All groups share one centre, and each spreads out both ways along 10 directions, with some noise.
Some rows, each with its group after it:
-2 20 12 8 5 -25 11 -19 -20 -13 -16 -2 -20 2 4 16 4 11 36 -2 -19 7 -10 -> D
11 -33 2 20 3 28 -15 0 26 2 8 11 24 -13 1 -20 -26 -26 -27 -4 -8 1 -7 -> D
20 9 17 -23 -2 24 -55 -20 -36 23 -21 -7 -20 -27 -12 21 12 18 22 42 3 -16
 30 -> P
41 -3 -6 -56 25 -7 5 -3 30 38 -2 -3 -1 -21 -17 -24 15 -2 -25 4 9 3 19 -> P
27 -4 -29 10 38 -16 -2 6 46 36 25 -3 22 -20 19 -42 -15 15 -25 3 -6 14 6 -> P
29 10 -8 -1 42 -7 -3 -13 -15 29 -13 11 -26 -29 -26 -42 8 1 13 -7 5 -28 6 -> L
0 -14 -23 19 9 15 -31 14 -1 21 2 16 -5 -21 -1 -47 -14 22 0 1 13 -14 -2 -> L
10 -35 -31 -17 -3 21 4 7 43 -1 42 -12 -24 -9 -15 -18 -24 -8 8 -49 25 1
 -33 -> L
-14 15 -35 -26 -34 -20 17 30 8 -1 24 -27 -17 22 -8 21 12 34 11 -10 16 -1
 -28 -> D
7 -18 5 39 19 27 -10 -3 -27 -15 -3 26 23 0 -16 5 -15 -19 8 -8 -13 -22 -4 -> Z
10 14 3 -49 -15 -36 19 4 -6 4 -9 -29 -40 6 -24 9 40 0 -19 0 -11 11 -16 -> P
-17 5 6 -29 -20 -18 3 7 12 -4 -6 -13 -7 6 6 8 12 -1 -13 9 2 14 -2 -> F
37 -8 0 -11 20 -37 13 4 1 -4 -8 14 31 11 -12 -2 5 0 -1 10 -40 -4 -12 -> Z
11 20 -19 6 -9 9 22 0 -3 15 11 -13 1 21 -33 26 18 -4 8 4 -24 10 7 -> Z
8 -3 -15 17 8 43 1 -5 -17 11 0 23 -14 0 -41 -20 -6 -15 40 -22 17 -29 12 -> Z
32 36 -3 44 7 9 -13 -12 -53 29 -21 2 -14 -20 -30 -17 8 1 11 17 -12 -39
 -8 -> F
4 -2 9 19 19 -25 -29 -2 -21 0 -10 -4 -14 -33 23 -16 -14 24 -6 7 -6 -12
 -28 -> L
10 8 26 -36 -11 -8 7 -14 -33 -16 -36 13 -22 4 -17 11 13 0 40 -4 5 -18 -1 -> P
-8 4 -13 28 20 0 4 24 -14 21 -15 16 19 -4 -36 -19 19 -18 -41 17 -27 -19
 6 -> D
20 -22 -15 8 -2 30 -3 14 5 10 3 13 1 -17 -22 -39 -21 -11 -11 -27 15 -22
 -24 -> Z
-4 27 -6 -2 -13 19 23 12 -9 32 -28 7 2 2 -32 -13 30 -10 -22 15 2 -3 25 -> L
29 -8 0 6 28 6 -21 0 -45 11 -5 2 -25 -4 -46 -15 22 -18 -12 7 -7 -35 5 -> P
-48 13 -3 -2 -19 -33 5 22 34 -3 -11 5 26 9 33 -17 3 10 -20 26 -2 17 6 -> P
-18 3 -27 -19 -1 -36 -19 10 25 -11 29 -4 12 26 25 9 -3 39 42 22 2 4 8 -> D
36 17 16 -9 6 -1 17 -15 -51 6 -43 25 -25 -5 -37 -19 16 -1 42 -11 -4 -28
 -3 -> F
0 24 -2 33 -4 34 2 -12 -23 19 -13 5 -15 -16 -10 -4 -5 7 22 -5 8 -9 6 -> F
-23 9 -2 -9 -15 38 -17 -9 33 31 -2 -5 -14 -13 0 -20 3 -14 -5 12 22 13 40 -> D
-2 4 18 39 6 20 -13 0 -33 0 -15 -3 6 -23 -11 9 -2 -23 -42 13 -9 -25 -8 -> L
15 -16 -5 -20 1 20 -14 -2 24 6 -2 25 25 -5 2 -18 -19 6 30 3 12 -10 12 -> P
0 -37 -15 -5 -3 4 -37 33 -7 -17 16 16 28 22 -22 -11 -3 -6 -12 20 5 -43
 -5 -> D
-24 15 -7 5 34 -1 -22 -7 -4 27 -19 26 -1 -7 3 -27 16 12 26 30 11 -8 61 -> F
-15 12 -6 35 -37 -6 -21 -1 -42 -18 -7 -7 -27 7 -6 18 -9 30 49 1 -23 -6
 -47 -> F
-41 26 -23 20 7 -31 5 28 -43 -15 17 -16 -2 23 4 45 21 39 0 15 15 -26 -1 -> D
0 -16 -25 19 8 8 -37 7 -12 0 22 6 -5 20 -27 -16 1 -9 18 17 -9 -23 7 -> P
48 -1 -10 -25 4 7 28 0 18 15 13 -12 -6 -1 -36 -16 5 -25 -14 -23 8 -15
 -15 -> F
21 9 -4 8 -20 -2 -13 1 -30 0 13 -28 0 23 -24 45 22 0 -13 27 -35 3 -10 -> Z
37 -1 -7 6 22 -5 6 -23 23 8 16 1 3 -17 31 -13 -33 25 40 -20 2 14 -11 -> D
28 -26 25 -38 3 -11 22 -5 11 -17 -12 5 -1 -2 -17 -11 2 -39 -27 -24 -16 3
 -20 -> D
20 12 -19 -10 36 -18 -9 -24 37 21 20 7 4 -3 16 -19 -9 15 54 9 3 5 28 -> L
-16 17 -20 23 -34 12 8 9 4 6 11 -21 -20 0 -6 9 -4 14 8 -12 -4 16 -29 -> P
-14 -3 1 -11 5 3 -20 1 15 -4 16 -23 -2 1 -29 17 10 -51 -34 23 -10 -25 2 -> L
29 2 -18 -27 17 -18 21 -7 32 17 14 -21 -27 -23 -13 -22 -3 -1 -1 -27 0 1
 -28 -> L
2 -6 28 -2 1 8 -1 -15 -15 -4 -32 14 -12 -4 -27 -9 14 -42 -9 1 -22 -1 3 -> D
-23 6 -29 38 19 21 6 -3 -4 15 20 -5 -28 -14 -9 1 -8 9 14 -23 5 3 0 -> F
-1 -7 8 -14 23 17 4 3 17 20 -7 8 15 -14 -1 -21 9 -26 -47 5 22 -6 36 -> F
15 23 4 23 6 6 36 2 -20 28 -25 -6 -8 -32 -18 -7 12 -3 -47 -15 -7 3 -16 -> Z
-24 -6 -3 -3 15 -1 -18 1 -21 4 -6 -2 -57 -31 1 -27 2 15 1 -18 34 -10 -2 -> L
18 8 6 30 2 -20 -11 -11 -14 -6 7 -15 10 -7 30 27 -15 31 8 12 -29 15 -26 -> Z
-2 11 11 -2 -17 0 5 -22 31 -26 29 -27 27 29 -1 63 -7 -38 16 15 -24 7 -3 -> L
2 -1 23 9 9 7 -30 -10 -5 1 -20 20 28 -13 31 -12 -14 3 0 30 10 -7 26 -> F
-14 6 -5 9 -11 17 -45 -9 -12 6 -6 13 -9 7 -4 -14 -2 6 47 26 4 -16 24 -> D
9 7 -16 31 -3 -12 10 16 -11 17 -5 -9 -9 -31 0 -11 -9 29 -30 -15 -22 10
 -51 -> F
32 15 6 -23 -5 -2 48 -14 -5 -2 -16 24 10 27 -2 2 9 15 53 -23 4 18 17 -> L
-16 -6 -12 18 -8 37 4 2 -9 0 -13 32 -16 -10 -27 -37 -18 -11 36 -33 23
 -28 -12 -> Z
-7 0 -4 27 -10 28 19 8 -15 -2 -4 3 9 6 -31 18 4 -22 -18 -11 -14 -7 -9 -> Z
13 0 -23 35 38 -10 -21 -1 -21 17 0 17 -6 -16 -11 -27 -7 23 30 5 -15 -21
 -2 -> F
-12 -1 8 -39 -58 33 -14 7 8 6 -10 -25 -11 -13 -8 33 4 3 -20 10 12 11 -11 -> P
-26 4 -6 9 11 27 -6 -2 -10 12 -17 29 -16 -5 -23 -29 2 -16 29 -4 24 -27
 31 -> Z
-20 -17 -6 -26 12 23 0 15 35 17 2 9 3 -10 -10 -35 6 -33 -41 -4 37 -12 33 -> Z
7 -2 -2 -11 6 -51 -5 22 8 1 -11 1 12 0 6 -31 10 10 -31 21 -22 -2 -18 -> P
-7 -20 -19 -10 -7 3 -8 18 42 9 10 9 25 14 -22 -25 2 -25 -15 13 -28 9 3 -> D
1 -3 -26 -9 -37 10 -9 21 5 1 18 -21 -11 20 -47 -1 12 -23 -14 5 -8 -22
 -27 -> F
-8 -7 -10 -4 2 -9 22 22 23 8 -19 25 27 -3 -20 -29 2 -12 -17 -4 -16 -3 -9 -> Z
13 -22 -17 9 -18 19 -10 22 0 5 1 16 14 0 -4 -29 -16 20 -2 -13 4 -1 -21 -> L
-11 19 -10 28 4 -19 39 10 12 1 -18 25 17 1 10 -40 -9 4 16 -18 -2 -1 -14 -> P

New rows, each followed by its group:
37 -7 -15 -34 22 11 26 1 6 11 18 0 -9 -8 -11 -12 -1 4 2 -35 48 -23 3 -> D
-18 14 0 8 -19 32 -3 -2 14 -1 8 5 38 38 -21 33 13 -40 7 32 -9 -4 45 -> L
21 -4 26 -47 0 -44 -31 -10 -28 -19 -15 -10 -30 2 12 -5 13 12 14 20 8 -18
 -6 -> Z
37 -19 -6 -23 35 -36 -23 -9 22 -3 12 15 14 1 6 -28 -13 7 38 10 -13 -16 0 -> L
-29 18 0 49 -21 14 -10 1 -31 -7 -24 22 5 1 3 -5 -11 14 34 7 -3 -14 -11 -> P
40 23 21 2 -42 9 -3 -28 -22 -17 -10 -8 -7 13 -2 19 -12 -1 55 0 0 -13 -27 -> F
-9 -7 8 -17 -1 -15 -18 22 -13 0 -13 -1 8 -3 -3 -7 16 -4 -44 23 9 -19 4 -> D
-28 5 -23 -34 -13 -10 7 5 39 15 19 -27 -46 -13 10 -11 3 18 3 -19 26 25
 -7 -> L
-23 13 -3 27 -11 36 -20 9 -31 16 -19 17 0 5 -25 -9 14 -9 1 23 9 -22 31 -> L
1 -12 18 17 35 -12 -20 -7 -22 0 -13 11 -17 -41 48 -28 -21 37 -6 -12 24 2
 -2 -> L
-1 20 11 -6 -30 -25 -12 -2 -19 -3 -6 -34 -26 -5 17 22 10 24 -8 15 -9 14
 -26 -> Z
-4 -6 -15 -6 14 20 15 -4 21 6 1 27 -4 0 -18 -29 -10 -12 38 -26 18 -11 10 -> Z
-10 -4 -2 -31 16 -21 -2 5 39 10 11 -15 -6 -14 19 -13 3 -1 -28 4 14 13 12 -> L
-1 -9 -2 28 18 13 -1 4 7 2 10 4 18 -13 10 -2 -16 -3 -25 -4 -2 2 -4 -> D
20 40 -15 -13 -30 16 7 -10 22 29 10 -23 -10 6 -20 -2 12 -13 12 16 10 -7
 11 -> F
-69 -4 13 21 -6 -1 9 13 16 -24 -30 30 17 -12 21 -14 -19 -8 -3 -9 4 1 -7 -> Z
-13 31 -4 5 -26 0 49 11 13 14 -29 9 0 -11 -2 -19 0 9 0 -22 5 12 -21 -> P
29 -16 -9 4 0 37 -45 -19 4 11 28 -11 -2 -19 11 18 -28 21 28 6 6 -1 2 -> P
39 20 11 37 14 1 6 -17 -28 10 -16 -3 8 -25 -21 6 -5 -15 -11 2 -30 -23
 -30 -> L
29 19 16 3 29 12 28 -37 -14 22 -35 19 -31 -17 -33 -27 16 -29 27 -20 -12
 1 19 -> D
32 5 -8 -23 3 -30 -31 9 -20 7 -14 12 2 17 -40 -32 24 -9 17 40 -22 -43 3 -> F
8 2 -11 -44 -1 21 15 -3 41 28 8 -7 -6 -11 -12 -6 8 -7 -9 -9 25 10 24 -> P
-3 2 -10 -17 25 -8 -17 -1 -22 14 8 -12 -36 16 -43 -8 40 -25 -8 20 -1 -19
 34 -> P
-10 1 31 21 27 -10 -22 -11 -27 -10 -14 -11 -9 -30 15 12 -1 -15 -34 14 -1
 -19 -1 -> L
29 -32 -18 -10 28 14 8 -8 40 0 23 23 18 9 -22 -27 -16 -27 25 -23 -5 0 11 -> D
2 11 -2 -15 14 2 0 -6 20 12 4 6 19 13 -9 -1 12 -20 3 23 -1 -5 38 -> L
8 8 -20 -36 -27 -19 14 5 26 2 8 -17 -24 8 -18 -4 7 10 21 -15 -10 8 -30 -> L
-29 -23 -35 10 23 -20 -4 31 10 11 5 14 -5 -11 -5 -30 -1 30 -15 -10 -17
 12 -13 -> F
-9 11 7 1 -16 0 7 -12 8 -12 7 -10 5 11 17 28 -6 4 20 2 -4 16 -1 -> L
33 -14 -13 -19 34 -15 -12 -13 16 3 18 0 -19 -11 -20 -24 -9 -10 27 -13 0
 -26 -15 -> L
44 -7 -3 -33 27 13 9 -10 19 32 8 -10 -8 -28 -15 -11 5 -9 -29 -13 14 0 13 -> P
11 -6 -23 5 -7 -1 -1 24 -17 -3 18 -2 7 7 -15 -1 -4 19 3 -7 9 -29 -27 -> D
-30 6 -7 -21 16 -26 10 16 16 20 -14 0 -8 -14 8 -17 19 17 -28 8 -1 21 18 -> F
40 0 -26 7 10 26 12 -4 24 23 13 20 28 8 -27 -23 -10 -8 24 -7 -4 -11 10 -> L
-11 10 8 25 33 22 -16 -9 -13 19 -8 -3 -7 -29 -20 -2 10 -37 -40 18 8 -28
 28 -> L
12 -23 -20 9 23 17 -19 3 18 6 27 12 11 7 -12 -22 -11 -15 5 -1 8 -16 15 -> P
-10 17 3 -16 -6 19 -16 1 -29 14 -13 0 -27 -5 -14 -7 20 2 5 13 42 -28 31 -> D
-10 24 15 14 15 -21 -11 -17 9 5 -2 -18 11 -14 23 21 2 -5 -21 34 -16 5 10 -> L
-5 8 15 3 2 -18 14 -7 -14 -21 4 -19 -9 -6 31 30 -8 18 -2 -15 11 7 -18 -> D
-40 3 -19 -4 7 5 29 18 47 18 -27 45 12 -20 -7 -67 -14 -7 9 -25 16 -4 4 -> Z
28 -20 -21 -12 2 -10 -16 15 -12 -3 9 10 -1 17 -49 -25 7 -13 12 1 -18 -37
 -24 -> F
20 -16 -20 -12 23 -17 -18 18 5 27 -7 22 -9 -25 12 -69 -9 42 5 -4 14 -3
 -4 -> L
11 7 -11 -9 28 -4 39 -10 -2 -6 21 -6 -14 6 0 18 2 6 27 -35 25 -4 7 -> D
8 2 -9 -16 9 5 -5 1 -7 13 -9 13 -6 8 -41 -21 20 -21 12 9 0 -29 17 -> L
19 -5 26 -29 -33 0 -15 -18 -18 -31 -19 18 5 24 3 9 -6 -3 60 7 3 -15 -3 -> F
-22 5 -37 12 -10 27 19 20 37 21 17 10 8 11 -19 -32 -3 -13 1 -14 13 1 7 -> P
-20 -27 6 22 1 5 -21 12 -19 -13 -20 32 11 -13 18 -13 -22 28 11 -7 -6 3
 -15 -> F
16 17 -1 -36 -19 -32 31 18 -6 12 -20 -18 -19 -7 -17 -7 26 11 -30 -6 -2 1
 -33 -> D
16 -12 31 -26 23 -16 -11 -15 -16 -12 -9 -5 -8 -11 12 13 6 -9 -21 5 4 -5
 8 -> P
4 27 -24 38 19 19 -7 -6 -11 45 -9 11 -19 -35 -6 -35 -3 24 17 -3 8 -6 8 -> L
16 -7 10 16 26 -13 -2 -1 6 12 1 -11 -2 -44 32 -15 -21 14 -41 -14 5 4 -25 -> L
22 -4 -21 6 20 9 22 5 5 10 19 1 4 -8 -8 -7 -9 9 0 -26 13 -11 -11 -> D
-3 1 -23 -15 0 26 33 10 -2 5 20 -5 -17 14 -39 7 14 -15 2 -32 32 -20 5 -> D
48 4 14 18 30 -20 1 -9 -25 12 -28 15 6 -30 2 -29 -7 11 -8 -2 -23 -11 -26 -> D
23 3 8 9 16 -54 19 20 -2 -3 -28 21 28 -11 13 -45 -2 11 -29 2 -26 -9 -39 -> P
14 7 27 3 -6 -4 17 -4 -33 -7 -15 -21 -20 -18 0 23 8 -7 -44 -14 -1 1 -26 -> Z
36 -5 -26 -22 -4 21 25 0 33 11 20 -4 6 12 -47 -7 1 -31 10 -22 -6 -11 -11 -> L
-9 7 7 32 -8 36 -10 -17 -33 -16 4 -9 -24 2 -31 34 -5 -35 18 -9 0 -28 -12 -> L
-42 0 -17 -9 -23 23 41 6 34 -9 -6 20 -19 -3 -9 -23 -20 -7 42 -56 26 6
 -20 -> Z
-39 -1 12 5 -3 -17 -17 6 0 -19 -15 21 25 12 25 -11 -5 -3 8 24 2 -9 16 -> P
30 -20 -8 -14 4 12 19 -16 30 -3 5 16 -1 9 -29 -23 -12 -28 36 -31 -23 12
 -11 -> D
10 -18 -11 31 24 16 -24 9 -19 22 -9 21 -5 -35 8 -49 -18 26 -11 -10 16
 -16 -6 -> L
-19 -7 -30 18 -22 46 -10 0 26 2 34 -13 -13 4 -17 9 -19 -13 17 -21 15 -1
 -12 -> L
1 -20 23 -8 -10 -6 -32 15 -23 -18 -20 12 18 3 -6 -7 4 -17 -31 26 -8 -27
 -6 -> F
5 -6 -2 2 -2 25 -18 2 -10 18 -25 27 -4 0 -52 -37 15 -35 3 15 -19 -20 16 -> D
-27 -17 -14 15 29 2 1 -12 26 -15 38 -7 -10 -2 30 17 -24 13 23 -26 11 21
 6 -> F
-40 -15 -19 -15 -3 -1 -25 18 25 2 7 10 8 12 5 -15 4 10 6 21 3 9 27 -> F
3 -11 -21 12 38 -45 8 28 -25 -15 1 23 32 29 -35 -2 20 -4 -6 16 -43 -31
 -8 -> D
2 -12 -2 39 8 17 -30 2 -10 -1 6 4 9 -18 6 -7 -22 -1 -13 5 -1 -18 -15 -> L
-16 10 -8 -6 28 8 -1 -6 18 28 9 -17 -32 -29 -10 -13 11 -23 -29 -2 21 -8
 19 -> L
4 -35 4 -45 15 -29 -8 4 12 -25 -4 26 8 17 9 -16 -2 8 29 -1 -2 1 7 -> F
-31 -21 0 -31 -21 10 -40 13 -4 -16 -3 14 -20 13 -13 -23 5 -16 16 14 32
 -30 15 -> Z
31 -9 3 14 5 19 -11 -16 -27 -7 3 3 -13 -10 -8 8 -20 9 32 -18 -2 -14 -21 -> P
25 -3 -10 -9 53 -26 24 4 22 21 2 22 15 -3 -8 -53 9 -13 -13 -7 3 -10 22 -> P
-13 13 -12 27 -14 -2 -6 6 -8 2 12 -14 -2 -10 23 16 -13 32 2 0 9 5 -23 -> D
-9 -14 -17 9 -28 16 -47 18 13 11 -2 15 16 6 -20 -32 -6 -5 7 33 -19 -13
 -3 -> D
-31 2 15 16 -6 4 -5 12 -30 4 -30 21 -3 -13 40 -15 2 41 -15 5 27 18 22 -> L
38 7 -25 -5 33 -21 31 22 -10 30 -7 13 10 -10 -38 -32 20 6 -25 -8 -4 -28
 -9 -> D
11 -41 1 -9 46 3 -19 0 -16 -2 0 25 -35 -33 21 -55 -21 25 10 -38 44 -14 1 -> L
0 19 -23 20 -1 30 15 -2 -3 35 -3 7 -25 -17 -15 -25 0 20 24 -21 19 4 6 -> L
-43 7 -1 -10 -21 19 -4 11 0 -1 0 -12 -15 10 -12 15 20 -20 -23 8 23 -4 24 -> D
22 -3 -25 -18 -49 7 13 23 -14 6 -25 23 -14 11 -51 -32 5 21 45 -21 -18 -8
 -47 -> F
